The rows are grouped in 3 different ways at once. Each group adds its own fixed numbers to the row, and there is some noise. The rows also spread widely along 11 directions, which tell nothing about the answers.
In the rows, zero is written as 128.
Known rows, each followed by its group in each grouping:
[179 112  87 138 129 109 175 114 109 117 146 120 101 115  81 139  98 142
  74 113 199 167 108 102 128 125 129 140 135  77 121  49] -> (4) j638 gez
[153 111 120  87 110 113 115 145 110 158 118 129 109 144 129 111  79  97
 169 143  96 140 103 111 168 120  97 111 209 138 131  71] -> (1) j123 Vopoz
[134 103 142 129  82 150 131 130 119 163 135 133 106 145 110 149 113  92
 179 160  98 167 144 123 127 187 134  99 210 165 152 107] -> (2) j930 Divo
[138 102 125 141 108 122 143 122 127 127 139  98 116 105  81 100 124 134
 125 122 153 157 127 143 184 154 119 145 135 115 133  83] -> (0) j167 vikas
[ 94 102 120 126 123 112 115  91 148 138 132 167  86 139 134 119 143 134
 140 142 176 106 148 141 156 107 127 122 193 102 177 158] -> (2) j6 dos
[164 177 143 120 144  85 147 119 124  86 164 106 137 138  92 170 126 133
 160  82 146 131 159 139 154 110 125  70 116 132 111 140] -> (1) j32 vikas
[159  92 126 103 104 172 123 103 126 107 139 134  78 142 174 132 102 101
 124 158 112 133 136 115 104 153 126 135 180 161 190 120] -> (3) j167 Divo
[ 79 105 159 140 120 117 103 140 150 121 140 142 155 137 148  82 127 126
 169 120 151 101 157 123 151 133 134 141 138 146 152 126] -> (3) j6 Vopoz
[ 79 121 152 155 123  86 112 165 130 147 109 127 174 124  50  60 156 131
 185 121 157 114 118 161 184 123 123 142 107  79  89 102] -> (0) j123 dos
[137 113 139 114  98 160 104 129 111 152 124 152  98 163 127 138 152  92
 199 168  65 143 143 136 109 169 116  95 216 151 137 138] -> (4) j32 gez
[ 92 113 127 145 116 172 120 129 125 139 111 127 122  86  75  94 140 113
 154 163 156 146  96 143 119 160 110 193  78  58 124 137] -> (0) j638 Divo
[106  91 127 178 141  90 148 133 136  67 144 115 152  99 102  74 128 147
  93  73 173 112 135 128 158 106 145 175  60  97 122  82] -> (2) j930 Vopoz
[116 126 137 136 138 140 113 103 149 134 170 136 128 110  94 151 152 136
 150 114 178 144 158 143 146 154 128 136 123 114 146 175] -> (0) j32 dos
[148 123 120 146 159 125 134 173 102  75 155 118 173 153 102  95 157 120
 116 101 154 120 135  97  99 127 136 139  89 110  90  58] -> (4) j6 Vopoz
[112 111 123 129 124 141  88 128 126 163 120 130 116 137  79  86 168 125
 163 149 142 129 128 165 194 135 110 138 169  86 125 137] -> (0) j32 dos
[114 136 151 158 124  94 142 113 126 125 149 110 141  99  43 129 147 153
 161 103 169 156 137 167 194 142 127 122  94  88  96 130] -> (4) j167 dos
[179 120 143 132 134 108 112 131 109 114 184 122 136 154 104 156 145 116
 160  86  93 159 175 128 162 163 128  83 172 179 113 107] -> (4) j32 gez
[129 100 124 117  98  64 178 106 147 128 151 149 108 107 139 149  51 147
 107 111 218 140 126  82 115 115 142 117 172 133 174  73] -> (4) j167 dos
[113  79 151 141 107 120 129 139 146 121 162 112 146 113 128 103  81 125
 147 103 130 158 130 118 165 168 128 159 125 154 149  81] -> (1) j6 gez
[175 115 127  96 139 156 124 143 127  77 151 105 126 156 155 144 109  99
 119 108 119 134 127 105  92 143 131 121 125 155 135  91] -> (2) j167 dos
[157 114 129 126  80 130 151 108 119 133 131 125  89 145 134 140 113 119
 152 150 114 142 148 121 121 156 137  95 211 168 163  94] -> (0) j167 Vopoz
[130 117 107 135 134 130 127  99 129 112 118 135  83 148 106 108 162 136
 107 134 163 109 134 163 169  93 127 123 161  79 148 138] -> (2) j930 dos
[101 144 145 127 123 154 119 130 133 133 126 119 132 106  76 121 143 120
 182 143 157 143 122 150 152 155 110 148  96  81 121 156] -> (3) j6 vikas
[121 161 152 117 125 164 129 100 151 135 140 109 121 134 128 155 121 140
 149 137 177 136 145 138 143 139 132 106 142 134 160 163] -> (0) j930 Vopoz
[131  95 125 120 138 160  88 134 120 145 128 116 122 161 117  67 144 119
 126 156 149 130 125 143 192 132 110 138 171 110 139  95] -> (4) j167 Divo
[148 132 134 142  88 102 189 135 132 125 138  96 127 142  97 128  88 145
 120 129 199 148 134 112 128 146 156  99 156 136 147  53] -> (0) j6 vikas
[119 132 167 156  60  54 180 143 131 127 116  98 140 126 106 107  68 150
 171 119 141 127 132 127 147 129 158  88 155 158 137  63] -> (0) j32 Vopoz
[104 106 158 165  89 177 149 111 140  97 123 126 111 139 129 110 146 130
 164 153 104 127 144 169 100 165 149 142 117 128 160 154] -> (1) j32 gez
[154  78 103 146  93 121 156 141  90  85 123 133  94  96  91 102 147  91
 135 127  70 142 113 119  89 161 116 167 117 115 115  67] -> (0) j167 vikas
[148 113 121 133 145 118 135 115 122  63 157 125 111 129 127 120 149 122
 117  96 127 113 148 134 137 115 121 137 105 121 137 126] -> (1) j6 vikas
[136 136 174 133 110 120 118 165 133 118 120  84 162 193 127  81 111 135
 162 125 122 118 136 150 174 127 147  77 160 160 118  73] -> (4) j32 gez
[ 97  80 147 160 102  68 158 127 134  85 131 157 127  93 121 100 104 124
 157  98 109 114 129 127 117 120 133 160 103 129 136 102] -> (1) j123 gez

New rows, each followed by its group in each grouping:
[119 132 113 125 190 179  77 132 126 105 139 132 144 151 111 101 195 112
 125 120 156 109 144 139 152 113 111 152 108  81 114 155] -> (2) j930 Vopoz
[ 79  96 139 163 125  97 124 145 132 127 123 130 158 118  82  58 135 145
 142 119 177 124 119 138 177 122 125 161 108  78 113  86] -> (4) j6 gez
[149 130 123  90 168 112  84 160 108 104 153 142 157 141 137 126 130  95
 162  96 108 116 131  88 113 112  99 120 129 134  98 107] -> (4) j32 Vopoz
[136 105 117 121  97 117 146  97 123 138 141 158  76 143 136 156 106 111
 145 157 145 137 146 107 110 142 133 101 216 140 179 123] -> (2) j6 Divo
[152 146 126  96 136 196 117 106 127 126 132 134  99 166 139 160 145 112
 147 165 142 142 134 130  93 147 117 104 169 120 146 151] -> (4) j167 gez
[167 141 117 118 118  64 184 103 132 119 158 103 115 112  83 179  62 150
 113  93 211 165 125 109 156 118 139  90 147 112 133  79] -> (2) j167 dos
[142  51  94 169 116  95 165 106 114  94 174 158 101  85  98 132 127 116
  93 104 151 156 151  96 102 160 139 171 135 126 153  80] -> (2) j167 Divo
[133 135 159 155 116  87 131 147 123  87 132  93 156 145  85  96 157 137
 161  94 121 112 150 164 169 128 144 102 102 136  97 101] -> (0) j167 dos
[130  95  91 166 137 123 161 130 113 116 158 140 132  87  62 133 139 124
 108 106 183 163 133 100 107 157 131 174  96  73 110  85] -> (2) j638 Vopoz
[123 117 122  98 133 137 109 117 130 116 102 127  99 145 161  80 109 129
 126 150 149  99 102 129 159  85 108 133 161 101 152 108] -> (4) j167 Vopoz
[ 88 104 163 117 103 110 110 113 151 122 118 132 106 124 156  88 113 129
 170 132 124 108 136 152 182 120 114 120 158 145 165 137] -> (4) j167 vikas
[126 101 120 154 101 136 181  97 134 106 137 143  91 137 122 123 140 143
 103 148 191 127 154 127  94 140 153 123 160 116 175 106] -> (4) j167 vikas
[166 139 145 147 126 127 180 102 118  51 158  96 117 107 108 161 116 137
 128  95 118 138 137 147 114 131 140 129  61 130 124 127] -> (1) j123 Vopoz
[127 163 141 117 136 140 156 108 147 113 110 111 119 153 117 128 104 158
 118 147 217 118 107 144 131  90 137 108 123  77 144 126] -> (4) j123 gez
[ 93 112 172 139 119 133 105 158 135 105 122 103 166 141 134  64 125 124
 173 121 111 112 130 144 162 139 128 136 102 143 117  99] -> (4) j167 Vopoz
[115 131 126 147 110 148 164 124 133 144 115 110 125 141  91 100 115 148
 121 154 200 137 120 137 153 122 142 130 146  81 143  92] -> (1) j930 Vopoz
[179 112 132 122 130 190 119 156 115 134 168  93 144 165 119 131 118 113
 129 136 129 174 140 106 130 188 133 120 163 159 129  67] -> (4) j32 Vopoz
[124 146 161 134 130 124 119 108 153 110 147 105 130 140 116 130 142 149
 144 104 167 117 161 166 173 127 141 105 117 135 141 156] -> (0) j638 dos
[163 100 137 123 110 112 136  95 122 121 180 111  94  70 114 168  78 119
 154  86  86 186 138 128 189 166 103 138 129 162 138 119] -> (1) j638 Vopoz
[121 136 159 139  99 149 166 116 157  82 112  94 122 137 154 114  86 146
 116 130 169 114 118 136 103 125 156 130  99 135 167 108] -> (0) j930 gez
[ 79 129 179 170  98 156 130 141 142 132 124 109 157 154 103  89 158 136
 193 141 126 126 164 173 156 166 152 114 122 136 129 138] -> (1) j638 Vopoz
[136 106 140 148 105  83 149 107 124  86 150 144 111 113 135 133 121 120
 134 100 125 115 156 115 110 127 142 122 136 163 157 119] -> (0) j930 Divo
[ 56  94 142 175 108 133 123 126 145 156 125 153 146 110  91  76 164 137
 158 142 177 124 151 141 151 153 138 164 139 102 148 131] -> (0) j930 Vopoz
[152 127 124 115 114  69 124 132 110 118 121 115 106 114  96 111 118 115
 154 100 104 127 121 136 184 107 101 110 148 122 110  88] -> (0) j638 vikas
[149 128 160 136  87  96 166 138 113  70 128  93 113 125 123 123  98 122
 157 108  89 132 121 136 126 137 133 105 102 151 123  83] -> (4) j6 vikas
[127 124 158 159 135 154 156 138 141  48 173  98 168 132 139 129 128 132
 129  93 144 125 154 119  85 157 156 148  43 149 136 116] -> (1) j6 Vopoz
[182 137 103 139  90 138 207 113  94 120 131 121  86 127  83 174 102 133
 119 160 165 169 113 102  61 150 146 106 158  95 133  72] -> (4) j32 Vopoz
[116  91 119 155 135 141 137 108 121  94 132 132 111 104  92  85 148 128
 117 134 150 121 116 155 149 116 118 184  85  69 138 131] -> (1) j123 Divo
[118 121 144 150  81 152 173 151 118 104 107 110 131 126 106 106 105 119
 165 156 117 136 104 128  77 152 144 143 100 105 126  86] -> (1) j32 Vopoz
[106 119 156 139 111  93 136 119 137  93 106 100 120 103 121  81  89 148
 136 104 132 118  97 157 191  96 121 143  89 103 129 104] -> (4) j930 gez
[148  86 115 132 125 113 132 144 122 103 123 110 113 142 118  61 126 123
 100 120 140 111 120 136 173 110 123 149 150 120 140  55] -> (0) j123 vikas
[175 151 141 100 150 141 124 142 124  80 152  95 143 158 132 147 115 115
 131  90 126 130 130 130 137 119 125 102 104 143 114 108] -> (1) j930 dos
[130 140 154 137  93 129 166  92 136 119 145 120 102 115 121 168 100 136
 165 127 134 152 151 139 129 149 139 100 139 143 153 146] -> (1) j638 Vopoz
[141  91 127 116 139 113 107 136 130 133 164 123 142 129 128 108  90 113
 122 101 152 145 136 103 185 130 116 138 161 150 146  80] -> (1) j930 Divo
[175  95 109  98 115 113 155 108 120  78 140 128  71 126 169 132  84 117
  92 116 128 127 117 100 112 111 119 125 160 146 168  76] -> (4) j167 vikas
[145 131 153 165 112 146 170 114 138  89 143  80 126 131  82 122 138 158
 113 120 175 137 137 173 148 145 160 131  82 112 135 116] -> (0) j123 dos
[123  97 115 113 132 178 129 104 142 141 171 153 100  75 116 168 109 111
 135 136 171 182 125  98  98 182 105 173 125 108 163 148] -> (4) j32 vikas
[ 75 136 176 169  67 174 166 144 143 131  91 112 142 123  88 107 118 129
 188 170 146 144 116 156  89 180 157 141  95 103 136 123] -> (3) j930 gez
[167 113  92 100 137 121 134 154 109  96 143 142 129 106 119 142  91  90
 124 110 133 147  94  63  51 135 108 160 114 106 113  68] -> (0) j32 gez
[138 110 118 154 120  85 170 129  97  49 122 121 112  95 104  95 123 133
 115 100 122 111 100 120 107  94 126 162  61  79 105  75] -> (4) j6 Vopoz
[150 153 144 141 102 121 196 111 143  76 127  80 111 132 120 132  92 159
  93 115 195 122 130 138 122 113 162 107 102 126 160  93] -> (0) j930 vikas
[132 154 126 106 122 181 146 111 128 144 123 118 110 138 111 150 115 130
 146 174 187 152 113 121 107 143 123 114 150  89 140 128] -> (4) j167 Vopoz
[146  97 115 145 145  74 142 143  97  77 175 159 146 103  98 137 132 107
 128  82 141 137 142  75  81 134 125 150  94 122 108  80] -> (4) j6 Divo
[190  81  85 120 180  96  95 127  99  79 197 143 124 110 109 141 138  93
  98  63 109 144 148  90 147 131 101 158 125 132 114  95] -> (2) j32 Divo
[ 79 108 141 116 136 165  92 120 158 131 127 136 137 121 155  86 129 124
 149 142 168 109 132 125 140 134 118 166 129 121 162 147] -> (0) j167 Vopoz
[135  89 112 112 128 166 136 141 131 132 165 168 133 137 153 150  99  87
 124 139 163 149 140  59  46 168 131 148 163 150 168  94] -> (1) j930 Divo
[136 124 104 146 115 125 157 111  98 147 136 154 101 111  47 152 149 123
 151 159 166 164 126 122 102 151 121 127 152  65 120 125] -> (4) j32 Divo
[159 134 123 129 114 161 169 126 129 135 132  92 115 147 109 126  95 148
 100 150 200 157 117 119 134 140 144 118 146 105 141  67] -> (4) j638 Vopoz
[133 107 140 110 149  89  70 162 105  87 145 141 154 137 134  88 136  83
 176  92  74  99 137 112 152 115  98 138 119 147 106 108] -> (3) j6 Divo
[148 116 103 105 157 152 105  92 121 110 141 150  78 116 120 140 154 119
 116 126 146 130 122 139 136 112  99 150 127  77 136 160] -> (4) j638 dos
[129  92 123 123 125 146  99 132 124 110 116 119 106 124 124  77 141 113
 124 126 112 118 109 149 167 123 109 165 128 105 137 108] -> (0) j930 dos
[ 89 105 178 182  85 154 155 154 140  89 124 106 150 174 125  70 162 133
 167 142 120 105 163 165 120 166 166 119 116 152 148 105] -> (1) j6 vikas
[164 139 142 141  75 113 177 117 114 102 119 103  98 155 102 142 129 132
 150 140 124 130 140 149 110 142 153  78 164 142 136  96] -> (0) j167 dos
[130 125 161 136  97  69 156 105 136  77 127 111 102 114 132 122  94 150
 145  98 120 109 126 157 156  96 137 104 109 132 144 126] -> (4) j32 dos
[141 133 157 103 134 121 128 150 138  30 117 101 130 158 196  88  95 122
 123  99 111  68 116 124  96  80 133 119  80 149 143 102] -> (4) j32 vikas
[113 103 125 120 122 151 101 126 129 193 145 147 122 125  89 127 127 115
 162 146 153 179 132 121 177 170 107 131 199 118 136 114] -> (4) j930 gez
[104 105 160 126 142 104  77 146 136  96 161 146 160 125 152 101 137 107
 187  86  94 105 167 117 155 138 116 138 120 173 131 139] -> (3) j6 Vopoz
[109 151 152 108 142 112 110 121 148 144 160 125 148  91 101 169  84 116
 178 105 174 160 133 115 155 150 110 126 102 121 127 153] -> (2) j638 Divo
[154 103 137 110  84 136 144 132 127  98 112 103  88 148 155 120  79 110
 143 142  87 124 106 133 113 132 135 115 159 149 158  88] -> (2) j32 dos
[115 114 127 120 110 105 161 138 131 133 164 176 142 133 141 166  92 107
 167 128 171 139 155  56  46 154 139 112 176 153 155  98] -> (1) j6 Vopoz
[ 86  93 138 157 126 129 122 106 141  77 127 141 119 124 145  71 160 139
 138 123 132  87 150 157 146 107 131 159 106 113 155 147] -> (1) j167 Vopoz
[129  84 129 126  83  91 126  84 125 155 139 166  67 109 135 133  98 113
 155 136 112 141 150 126 174 138 116 117 226 159 187 129] -> (3) j930 Divo
[ 88  76 152 192 121  81 134 121 138  89 166 148 148 120 110  85 162 149
 138  85 148 115 178 142 156 143 150 147 111 138 137 116] -> (4) j6 gez
[141 129 177 113  81 148 135 164 132 109 129  78 138 145 137 116  79 107
 183 133  91 146 123 131 137 175 134 110 127 178 139  83] -> (3) j6 vikas
[132  96 124 152 134 101 153 150 116  79 147 132 157  99  88  99 108 118
 113 101 173 131 120  99  98 131 135 181  66 100 117  70] -> (3) j123 Divo
[193 116 110 110 104 101 165 125  94  95 129 107  87 126 115 140  74 118
 116 123 108 156  89 103 121 121 115 118 150 117 121  47] -> (4) j6 gez
[129 128 135 121  98  73 163 136 125 103 136 137 128 115 140 140  75 119
 154 111 146 119 122  79  81 120 134 117 139 146 141  80] -> (0) j6 Vopoz
[175 147 123  99 135 131 112 114 121 136 147  98 116 156 118 137 121 128
 134 127 147 143 142 130 189 126 113  90 187 143 135 105] -> (0) j167 Vopoz
[ 80  81 133 159  90  82 149  97 145 149 153 177 103 110 109 125 131 139
 161 128 168 133 164 133 150 144 141 130 185 125 174 139] -> (1) j6 dos
[100  86 126 137 107 139 133 122 148 165 161 145 129  87  91 125 111 124
 147 136 191 177 144 111 154 187 120 163 155 120 160 109] -> (3) j167 vikas
[113 132 148 120 123  96 122 119 139 104 117 140 117 175 155  95 148 137
 149 128 151  78 161 146 153  88 135  77 181 140 153 127] -> (4) j167 vikas
[153 150 145 109 128 124 102 158 119 120 118  89 137 164 104  99 140 111
 164 119 110 121 132 149 177 124 114  95 146 136 102  95] -> (0) j638 vikas
[128 103 129 125 118  71 128 139 123 132 157 124 144  74  86 129  76 116
 158  87 139 170 106  96 161 150 103 160 112 121 111  76] -> (0) j6 gez
[158  88  86 123 113 117 131 137 107 155 125 125 101 123 101  90 106 118
 107 138 152 149 107 102 162 127 111 150 190 101 133  40] -> (0) j638 Vopoz
[144  53  85 135 146 159  95 121  96 129 156 165  93  99 108 104 172  95
 115 123  95 157 133 108 145 158  94 188 159 108 130 104] -> (4) j930 Vopoz
[138 159 168 152 134 145 158 164 121  55 141  72 183 148 104 115 129 139
 141 104 151 125 128 131  98 140 154 123  33 122  92  89] -> (4) j6 Vopoz
[137  80 120 159  87 106 162 160 100 121 146 134 129 106  61 135 125  95
 167 121  99 173 122 108  97 191 136 147 126 120 103  61] -> (2) j6 dos
[103 164 154 157 121 166 134 158 124 132 112 111 178 175  73  98 180 131
 182 162 180 121 154 149 117 154 153 105 124  97 103 119] -> (3) j167 Vopoz
[109  94 116 160 107 138 137 154 112 148 105 153 130 165  90  70 165 123
 137 159 155 129 130 128 123 138 141 131 183  92 125  67] -> (4) j930 gez
[130  93 149 150 151 118 107 146 132  97 189 136 167 139 137 116 148 121
 133  70 126 133 184 104 142 158 139 130 127 186 129  98] -> (4) j930 Vopoz
[101  99 166 167  75 158 154 109 130 141 130 139 103 113  90 134 142 122
 192 161  97 166 143 164 117 200 140 131 145 135 143 146] -> (4) j123 gez
[155 135 114 111 117 187 159 130 118 114 122 137 106 174 150 143 124 116
 113 168 168 126 125  92  45 133 147 109 173 124 157  93] -> (4) j930 Vopoz
[105 120 162 134 112 176  99 106 126 144 141 134 111 124 110 136 169 111
 208 155  78 153 157 165 156 187 112 118 152 142 132 181] -> (4) j167 Vopoz
[160 109 126 108  88 141 141 126 114 116 107  94  81 130 122 108  93 116
 133 153 108 138  85 140 145 131 116 137 148 111 144  81] -> (0) j6 dos
[162  92 118 185 114 125 180 116 109 108 178 101 120  86  57 136 128 147
  99  97 157 192 144 127 151 182 143 158  93 112 115  70] -> (4) j638 Vopoz
[162 142 144 103 103 148 149  87 127 117 154 124  86 127 148 193  96 121
 161 140 118 158 142 118 108 157 124  85 169 165 159 145] -> (4) j167 Vopoz
[151  97 102 110 177 124 111 125 133 106 185 123 138  90 114 131  89 128
  85  79 193 166 109  85 160 132  99 184  89  97 124  85] -> (4) j6 gez
[ 78 117 155 123 127 145 105 120 146 148 148 139 136  96 123 124 111 126
 181 136 157 147 126 122 151 155 109 152 120 114 144 154] -> (4) j6 Vopoz
[180  98 130 129  90 107 156  96 104 101 128  96  60 107 119 119  78 129
 114 128  94 152 104 146 177 125 117 127 143 131 148  81] -> (4) j638 Divo
[132 113 134 135 117 146 154  89 137  63 134 133  89 134 178 126 124 132
 112 121 125  97 146 136 100 104 141 131 125 139 180 145] -> (1) j930 Vopoz
[125  71 127 126 145 176  98  84 159 115 161 138  90 131 178 106 125 138
  81 120 159 128 150 136 171 134 123 162 159 143 197 141] -> (4) j930 gez
[111 117 133 146 107 108 146 137 115 131 133 166 138  94  64 149 136 101
 197 127 122 156 132 117  83 168 123 145 121 104 105 125] -> (3) j123 gez
[116 118 134 117 137 103  89 140 111 121 139 154 146 107  95 117 142  89
 193 115 109 131 135 116 137 140  97 141 120 117 104 136] -> (3) j167 Divo
[146 124 149 121 103 119 156 135 139 101 127  75 127 149 127  98  81 138
 129 119 148 133 121 145 181 123 135 108 136 140 143  69] -> (1) j167 vikas
[ 89 113 164 128 125  90 109 155 144 100 116 110 147 113 134  65 103 127
 157  97 131 105 117 142 177 107 115 141  84 122 119 101] -> (4) j638 vikas
[135 136 165 103 112 131 128 130 140 127 143  90 131 114 140 139  59 128
 158 114 126 156 113 120 172 142 118 114 125 158 139 102] -> (4) j930 Vopoz
[161 123 135 154 115 116 146 131 101  60 115  93 113 175 110  84 158 131
 132 119  83 101 131 173 162 102 139 107 125 117 111  88] -> (1) j6 gez
[140 130 147 127 140  97 109 116 112  93 145 114 126 100  88 131 139 120
 173  87  84 145 128 156 188 131  98 127  92 120  90 138] -> (4) j167 gez
[ 70 115 175 166 124 125 126 138 165 124 140 119 175 135 102  95 129 142
 167 115 174 126 154 155 159 153 153 135 104 130 134 129] -> (2) j123 gez
[128 118 129 125 174 139 106 115 141  91 179 125 137 121 119 125 150 139
 106  92 190 126 142 131 157 122 119 155  82  98 134 146] -> (4) j6 dos
[149  85 152 132 151 150  88 160 128  90 178  91 161 151 126  83 143 119
 123  86 112 140 144 136 185 161 127 149  98 158 116  84] -> (4) j6 dos
[181 110 109 108 145  91 126 144  93  98 173 140 126  93 114 165 104  92
 141  72  89 161 127  71 113 140  98 132 126 149  98  76] -> (4) j930 Vopoz
[109 114 155 148  94  53 142  98 135 109 132 119 113  99 118 105 104 149
 160 100 128 115 146 148 195 112 128 115 143 147 145 118] -> (0) j167 Vopoz
[153 112 126 114 134 194 100 112 112 146 170 140 108 132 107 165 151  96
 161 155 116 175 147 122 114 193 108 131 164 134 144 156] -> (4) j32 Divo
